Every row belongs to one group in each of 4 separate groupings. Each group adds its own fixed numbers to the row, and there is some noise. The rows also spread widely along 12 directions, which tell nothing about the answers.
In the rows, zero is written as 128.
Some rows, each with its group in each grouping after it:
[145 171 116 103 108 152 114 153 137 125 114 141 126 152 118 136 158 120
  94 160 126  91 113]
k_6 kuz fosam (3)
[ 85 108 105 129 112 141 162 182  76 109 123 189  97 145 165 207 147 144
 149  79 135 155 139]
k_998 kuz fosam (0)
[115 136 114 113 130 156  99 150 131 114 145  84 116 135 120  60 155 163
 155 235 143 189  88]
k_6 zev Nup (3)
[177  63 122 182 138 113 121 149 105  72  85 121 157  87 132  84 149 104
 200 101 162  99 187]
k_228 Rek tene (2)
[127 129  55  84 144 188 147 119 111 136 140 128 109 161 122 128 169  84
 156 139 161 115 122]
k_753 Rek Saz (1)
[157 132 184 140  58 126 182  77 134  70 104 100  89 138 193 156  71  96
 112 147  96 149 104]
k_998 zev nosed (4)
[ 99 152 101  72 145 153 153 175 117 163 172 135 136 161 135 115 153 173
 131 119 147 158 100]
k_753 kuz Zaku (1)
[163 152 140 117 130 126  96  95 170 140 108 109 135 105  88 122 109  86
 103 123 103  91 127]
k_228 kuz Nup (4)
[119 144 138  92 132  93 171  64 124 132 178 112 130 180 176 171 125 112
 111 101 113 105  83]
k_228 Rek tene (0)
[137  99 149 143 159  99  93  83 119 103 110 101 161  96 101 121 157  83
 130 124 126  81 156]
k_6 Rek nosed (2)
[158 105 112 172 131 125 121 175 135 114  99 147 165  96 126 101 134 145
 136  76 164  74 182]
k_753 Rek Saz (1)
[ 90 126 129 121 150 130 137 182 103 137 155 141 142 138 146 125 146 168
 141 103 141 177 130]
k_998 kuz Zaku (4)
[166  74  86 119 149 111 137 140 141 133 105 150 109 132 165  72  95 142
 222  77 151 158 142]
k_753 zev nosed (3)
[132 142  99  95 152 130 146 105 123 118 130 132 106 162 141 126 159 114
 152 193 144 131  91]
k_6 zev Zaku (4)
[136 156 101 124 175 162 108 168 143 165 134 148 151 161 126  80 136 127
 152 120 151 128 143]
k_998 Rek Saz (1)
[141 141 166 116 132 138 118 127 129 111 120  92 150 117 101  94 150 117
 110 162 119 113 126]
k_753 kuz nosed (2)
[135 127  91  87 144 133 143 124 162 140 156 101 118 123 111  75 133 157
 155 168 148 150  89]
k_228 kuz Zaku (3)
[144 144  73  71 164 192 118 144  84 152 109 164 121 180 111 143 169  50
 179 109 135 123 142]
k_228 zev fosam (1)
[115 102 144  87 116 114 116 126  92 146 167  99 126 165 180 105 132 172
 156 107 107 181 102]
k_753 zev nosed (4)
[120 156  98  78 153 126 132 125 150 148 136 140 107 158 113 123 159 130
 131 176 126 124  86]
k_6 kuz tene (3)
[ 89 142 151 160 177  87 135  51 182 142 129 143  85 126 132 150  55 125
 140 178 109 181  89]
k_753 Rek fosam (0)
[134  95 204 205 118 114  95 133  77  58 125  66 188 113 158 101 165 125
 128 135 130 121 167]
k_998 Rek nosed (2)
[160 138 130 163  78 180  86 154  80  99  88 131 133 157 151 154 168  95
 115 123 129  94 155]
k_753 Rek fosam (4)
[106 107 144 133 136  92 118 151 133 128 116 145 139  85 102 138 128 147
 128  98 114 133 146]
k_6 kuz tene (1)
[ 89 130  82 104  80 161 120 137 117 141 181  95 112 144 129 170 142 151
 102 110 122 159  94]
k_228 kuz tene (3)
[147 123 147 147 145 106 148 149 136 114 118 129 145 111 131 102 121 140
 157 126 143 135 133]
k_228 kuz Zaku (1)
[137 159 109 127  76 150 142 137 125 129 112 159  88 165 158 203 119 117
 101 113 114 114 107]
k_228 kuz fosam (4)
[152 181 124 156 115 176  87 177 112 126 129 115 182 167 146 129 153 104
  85  78 152  90 155]
k_753 kuz Nup (4)
[136 143 199 119 134 139 111 140 112 109  89 119 151  96  75 133 128  86
 105 133  96 111 152]
k_228 zev nosed (0)
[ 84 108 131 162 122 104 150 163 150 105 162 108 141  76 127 106 110 207
 106 132 158 150 121]
k_753 Rek Saz (3)
[123  92 116 129 140 115 146 191 126 117 129 149 140 102 142  95 139 173
 167  90 153 147 151]
k_998 kuz nosed (4)
[165  98 111 116  85 133 155 105 116  61 156  55 184  97 133 109 162 112
 100  95 162  52 141]
k_228 zev nosed (2)
[ 85 137 129 107 105 138 123 122 126 141 149 125 138  98 106 190 106 122
  67  72 115 131 135]
k_6 Rek Zaku (0)
[113 145 120 184 169 115 111 149 118 139 106 164  93 196 173 145 132 163
 181 182 134 158 100]
k_228 zev nosed (2)
[117 106 126 104  95 188  86 182  48 116  98 124 108 128 104 153 194 118
 137 131 106 134 148]
k_753 Rek Nup (3)
[140 142 107 139 134 159  78  89 115 123 122 101 145 158 125 150 160  55
 119 119 133  96 141]
k_6 kuz nosed (2)

New rows, each followed by its group in each grouping:
[181 108 158 101 125  79 105 108 132 139  87 147 140 109 115 146 122 102
 131  50  86  53 151]
k_228 kuz Nup (0)
[161 136 140  56 128 111 149 161 137 161 125 161 121 155 164 101 103 157
 146  80  98 131 116]
k_998 zev Nup (4)
[139 151  81  95 170 179  59 140 123 167 127 117 132 174 103  76 168  99
 169 170 143 159 117]
k_6 kuz Zaku (3)
[132 160 176 135 131 135 141  92 151 107 139  76 151 102  97 112 110  91
  96 167 126 139 115]
k_228 kuz Zaku (1)
[120  99  65 101 131 134 134 172 106 141 123 169 115 140 136 159 151 138
 159  48 140 114 144]
k_753 kuz tene (3)
[137 121 158 110 134  92 156  66 159 103 121 119 111 107 124 124  93 121
 127 155 110 122 102]
k_753 zev fosam (0)
[134 137 146 117 110 142 109 156  87 132 146 107 145 159 156 126 150 135
 135 111 124 157 120]
k_228 kuz Zaku (4)
[ 71 147 129 148 159  78 150 119 167 142 189 126 149 130 158 135  94 174
 100 118 146 164 100]
k_6 Rek tene (4)
[ 98  78 123 198 135 115  91 106 121 107 158  76 164  73 126 125 107 125
 147  79 148 166 160]
k_228 Rek Nup (1)
[135 125 110 121 151 106 127 145  91 143 128 156 116 190 165 147 184 158
 175 133 135 110 106]
k_228 kuz Zaku (1)
[110 140  99 154 188 140  97 125  89 132 147 120 150 199 156 133 191 106
 159 132 161 120 127]
k_753 kuz nosed (2)
[151 172  92 132  92 208 132 145  88  90 114 109 105 190 148 160 193  85
 126 192 150 105 103]
k_228 kuz Nup (2)
[145 150 155 105 145 143 113  85 100 120 141 108 172 157 135 139 152  40
 104  87 114  91 146]
k_998 Rek fosam (4)
[141 164 129 133 141 164  98 147 125 127 114 132 149 142  97 122 161 100
 116 158 135  94 135]
k_228 Rek fosam (0)
[116 154 108 150  84 208  62 185  83 126 105 124 128 159 119 159 168 102
 105 136 124 139 148]
k_6 Rek tene (3)
[109 143 169 151 127 136 149 126 124  95 138 105 142 102 126 147 102 100
 106 127 135 151 132]
k_228 Rek Nup (0)
[111  88 116  85 137 132 133 143 106 128 141 112 120  89  93 108 150 148
 163 132 127 164 123]
k_228 kuz Zaku (2)
[108 146  83 148 144 159 157 173 144 116 119 178 121 118 122 156 123 115
 128 106 164 133 149]
k_998 kuz fosam (4)
[106 131 115 173 154 144 151 177  98  97 142 146 159 142 171 129 105 114
 154  68 183 177 160]
k_753 zev fosam (3)
[149 138 112  86 111 159 120 151 172 153 172  84 165 127 138  39 103 175
 118 110 149 144 116]
k_753 Rek nosed (0)
[107 158 157 168 153 139 102 141 111 117  98 147 120 146 132 163 111  73
 137 129 125 175 142]
k_6 kuz Nup (3)
[ 56 133 124 111 166 100 180 121 114 147 163 164 109 150 157 201 108 121
 132  83 133 182 111]
k_6 kuz nosed (1)
[118  93 173 105 123  82 123  80 130 126 123 106  99 103 131 119  97 134
 151 154  77 175 106]
k_6 Rek tene (2)
[110 150  93 117 107 168 164 152 120 101 140 130 113 140 130 157 162 147
 106 161 161 119 102]
k_753 kuz Zaku (0)
[128  96 166 141 145  87 138 143  91 108 123 133 150 131 163 136 129 139
 164  82 129 132 146]
k_228 zev nosed (0)
[138  88 104 182 113 146  45  89 131  99 112  76 142  85 100 108 148 111
 143 160 143 121 154]
k_6 Rek Zaku (0)
[ 70 113  97 159  87 117 186 103 130  90 124 159  48 130 157 248 138 163
 104 167 124 109  89]
k_998 Rek nosed (0)
[132 153 122  73 129 120 182 140 150 118 148 130 143 130 131 125 117 123
  98 107 139 109 112]
k_6 zev tene (3)
[ 90 148 115 118 121 115 199 154 164 116 118 190  98  92 117 199  87 148
  81 108 124 113 121]
k_998 zev fosam (4)
[169 136  78  81 154 179  99 158 147 164 122 142 140 140 109  56 110 105
 185 108 145 149 143]
k_228 zev fosam (0)
[120 131 130 115 145 116 173 144 178 114 131 136 136  66  97 108 108 142
 104 130 139 115 131]
k_998 Rek Nup (4)
[140 138 171  83 138 104 153 128 140 114 128 111 147 105  98  99 122 122
 117 138 107 114 115]
k_228 zev tene (3)
[129 129 193 183 174  72 118 136 125  92 127 103 192  99 112 108 148 128
 116 127 146 100 146]
k_228 kuz Zaku (3)
[118  96 140 132 169  90 198 118 133  59 117 130 126  83 110 107 161 132
 157 190 163 105 122]
k_753 Rek tene (0)
[138 113 104 129  96 147 110 144 112 124  91 144  75 138 137 149 143 148
 154 152 110 135 116]
k_753 kuz Nup (2)
[124 122 137 157 174  87 132 111 131 115  88 164 114 130 124 161 134 122
 140 135 125  84 134]
k_753 zev nosed (2)
[118 149 129 121 133 121 126 129 151 138 131 130 102 164 147 112 131 188
 133 197 125 137  79]
k_753 zev nosed (0)
[ 84 104 140 160 102 126 137 173  79 104 149 123 149 104 147 172 130 171
 107  65 140 159 149]
k_753 kuz Zaku (2)
[162 125 127 115 154 111 108 127 138 134 113 130 140 149 143  77 139 127
 163 142 129 114 126]
k_6 Rek tene (2)
[114 169 177 152 118 105 155 108 136  94 160  92 145 163 182 132 137 143
  83 186 139 128  85]
k_6 Rek nosed (4)
[154 153  89 128  96 177 138 155 164 130 105 138 122 104 103 141  95  87
 108  91 139 120 147]
k_228 kuz tene (4)
[ 66 158 141 142  63 158 145 152 128 114 142 125  71 142 148 193 116 187
  84 187  97 191  79]
k_998 kuz tene (0)
[114 119  80 119  95 136 122 143 159 138 145 121  90 120 134 117 135 207
 127 169 133 137  90]
k_753 Rek Nup (4)
[112 120 102 159 136 126 207 149 111  54 127 137 120 115 137 168 163 102
 142 139 183 112 130]
k_228 kuz tene (3)
[120 138 126 105 160 132 114 143 141 155 101 164 120 121  99 145 121  97
 125 104 117 118 142]
k_6 Rek nosed (3)
[116 140 123 146 142 154 174 183 143 124 118 155 121 119 139 110  88 133
 154 118 158 186 141]
k_753 Rek tene (1)
[135 116  98 155 104 173  53 157 105 122 114 107 154 127 114 124 158 118
 125 103 124 118 166]
k_998 zev tene (4)
[ 91 158 118 109  91 178  81 194  86 130 171  90 179 145 117 151 191 151
  58  98 139 113 134]
k_6 kuz nosed (3)
[ 86 124 132 127 117 128 119 168 110 139 153 134 133 127 135 140 142 195
 108 117 128 135 120]
k_753 Rek Saz (0)
[131 135  92 162 128 183  62 196 112 125 115 122 153 139 111  93 193 148
 137 163 146 116 155]
k_998 Rek tene (4)
[109 158 169 125  97 167  77 148 132 165 106 125 101 133 120 147  69 106
 110 116  76 216 127]
k_6 kuz nosed (3)
[149 185 164 129 111 169 112 133 133 143 145  87 159 167 144 100 108 100
 101 134 114 151 116]
k_228 Rek tene (1)
[121 126 150  92 113  97 172  88 159 121 150 122 129  95 127 147  75 124
  94  78 111 130 114]
k_753 kuz fosam (0)
[138  28  94 171 138  83 104 156 116 109  95 155 130  70 140 106 116 147
 207  47 155 134 188]
k_6 Rek Saz (3)
[133  95 174  78  76 117 108 123 124 117 106  92 110  67  82 110 139 161
 116 172  74 146 113]
k_6 kuz Zaku (1)
[102 142 130  23 118 158  95 132 100 168 162 105 142 134  75 127 182 149
  87 136  81 112 102]
k_753 zev fosam (1)
[157 166 121 167  97 179  43 114 131 146  93 101 105 182 126 141 143  95
 124 172 103 119 114]
k_228 kuz nosed (3)
[150 121 172 147 117  85  79 111 135 114  96 115 135 113 103 112 183 175
 105 204  95  50 114]
k_753 Rek fosam (1)
[168 157 119  86  92 157 133 181 191 149 115 133 134  97 114  61  75 145
 115 107 129 152 133]
k_6 kuz tene (4)
[139 130 108 135 142 112  97 144 150 178 136 145 105 173 166 101  94 167
 178 109 121 170 108]
k_228 kuz Saz (3)
[112 141  66 196 108 181  82 125 131 118 111 121  96 151 131 168 148 121
 132 166 151 134 123]
k_753 kuz Nup (1)
[177 140 146  83 152 129 140 145 106 124 107 136 136 170 136  96 163  84
 169 126 122 109 124]
k_228 kuz tene (3)
[ 82 142 102 179 163 144 155 199 103 115 114 190  98 178 178 158 134 168
 177 152 177 179 123]
k_753 zev nosed (0)
[101 153 128 186 134  94 147  85 163 118 137 141  89 165 177 171  96 160
 121 182 131 150  76]
k_753 kuz fosam (2)
[113  40 113 120 145  98 113 119  79 121 129 130 131 103 136 136 149 125
 189  54 111 138 163]
k_998 Rek tene (2)
[104 119 119  97 111 111 162 116 145 131 159 121  87 126 159 135 104 170
 135 134 119 180  82]
k_753 kuz Nup (4)
[119 179  81 118  57 232 151 189 123 116 135 128 128 131 118 181 145 117
  45 113 150 103 138]
k_998 Rek Zaku (4)
[111 174 106 163 109 166  88 202 104 146 109 168 117 184 153 164 169 169
 108 165 141 124 118]
k_6 Rek Zaku (4)
[144 133 139 127 120 126 164  73 106  79 124 107 113 164 166 156 150  75
 140 153 131 114 106]
k_753 kuz tene (0)
[119 139 127  54  97 135 146 108  89 137 168 115 133 174 179 175 114 103
 106  52 107 141 110]
k_6 zev Nup (0)
[ 99  99 120 102 139  55 215 122 178 113 171 130 116  86 141 111 127 235
 125 165 142 116  78]
k_998 Rek Zaku (1)
[141 106 129 130 190  99  82 112 117 135 117 122 180 111 105  96 142  96
 161  93 138 111 164]
k_6 zev Zaku (1)
[113  82  60  96 178  90 141 151 135 127 162 144 152  98 124 101 172 155
 173  88 179 107 136]
k_6 kuz Nup (4)
[162 122  69 139 148 159  74 174 149 159  88 157 129 124  97  96 126 117
 176  95 138 119 163]
k_228 kuz tene (2)
[161 191 224 135 201  80 133 138 175 125 108 140 194 119 100  56 114 109
 102 155 126  92 135]
k_753 kuz fosam (4)
[130  90 104 151  81 186  93 134 110 100 122  94 137  78 121 142  97  78
 136  44 132 169 183]
k_998 kuz Nup (0)
[111 120  91 102  74 153 129 144 146 138 119 139  89  98 101 172 116 146
  99 104 105 130 122]
k_753 kuz tene (4)
[105 120 114 111 169 101 164  95 136 121 184 119 168 120 132 135 125 110
 127  78 161 111 127]
k_228 Rek fosam (0)
[144  67 101 156 131 162  32 123  97 122 129  66 174  97 101  60 170 113
 173 108 146 128 180]
k_753 Rek Saz (1)
[122  88  88  95 110 126  95 109 148 157 147  93 105 104 100 101 136 174
 158 155 104 148 102]
k_228 Rek tene (1)
[133 108  69 180 124 174  90 144 136 114 127 102 146 111 119 116 107 101
 152  85 173 148 165]
k_228 zev nosed (3)
[ 95 159 151 163  78 118 211  89 146  63 163  98  95 144 194 195  87 131
  77 154 135 158  73]
k_998 kuz Nup (3)
[109 116 131 131 136  94 217  89  97  87 161 140 121 152 191 196 123  94
 142  90 152 125 111]
k_228 Rek fosam (1)
[160 145  93 133 148 174  43 178  90 149 106 127 143 196 124  91 194 120
 173 155 133 115 135]
k_228 zev tene (3)
[ 94 148 123 146 135 113 100 131 157 152 144 135  98 157 140 122 142 209
 123 219 118 149  72]
k_753 Rek fosam (4)
[155 144 152 144  73 153 143 163 132  75  98 106 119 123 134 108 165 161
 103 207 125  97 112]
k_998 kuz nosed (2)
[134 135 122 109  57 199 136 172 120 102  70 137  62 107  92 147 166 142
 107 217 109 120 113]
k_753 Rek nosed (4)
[148 117 167 138 192 131 135 126 101 101 104 126 160 132 135  88 117  55
 183 102 137 152 172]
k_998 zev nosed (2)
[145 144 132 120 125 110 108 173 130 150  84 194 121 143 143 148  97 136
 130  75 105 118 144]
k_6 zev fosam (3)
[102 101 116 139 157 114 146 108 117 116 142 122 100 149 153 115 149 149
 184 184 139 173 100]
k_753 Rek tene (1)
[111 120 132 168 126 114 170 110 143  91 136 126 122 122 156 154 112 126
 126 133 137 133 124]
k_998 Rek tene (1)
[126 157 147 193 158 112 122 172 120  99 138 123 165 173 177 104 155 173
 140 171 172 120 116]
k_228 zev nosed (0)
[122 149 120 164 111 148 121 117 137 120 141 106 129 144 155 141 105 130
 104 126 135 131 119]
k_753 Rek Nup (2)
[159 157 139 117 112 185  39 176  86 150 147  72 183 189 134  67 198 133
 123 136 126 109 131]
k_228 Rek nosed (3)
[150  84 121 112 135  97 129 119 115 101 156  87 175  92 124  88 155 143
 147  97 149  98 137]
k_228 zev Zaku (4)
[134 121 154 112 150 102 149 142 144 137  93 162  97 110 117 125  96 137
 152 123 112 154 123]
k_753 kuz Zaku (3)
[ 96 159 103  99 114 153 153 180 124 137 155 143 137 145 133 157 148 170
  78 108 145 110 113]
k_753 zev nosed (4)
[118 176 144 167 154 113 150 139 132  80 173 103 193 151 150 116 165 148
  89 167 180  80 108]
k_228 zev fosam (0)
[160 157 147 122 120 142 127 107 155 118  93 134 136 112 105 132 108  71
  97 135 116  95 143]
k_6 Rek fosam (1)
[101 108 116  66 123 119 174 107 120 146 151 142 122  98 119 185  96 106
 100  26 114 127 135]
k_753 Rek Zaku (4)
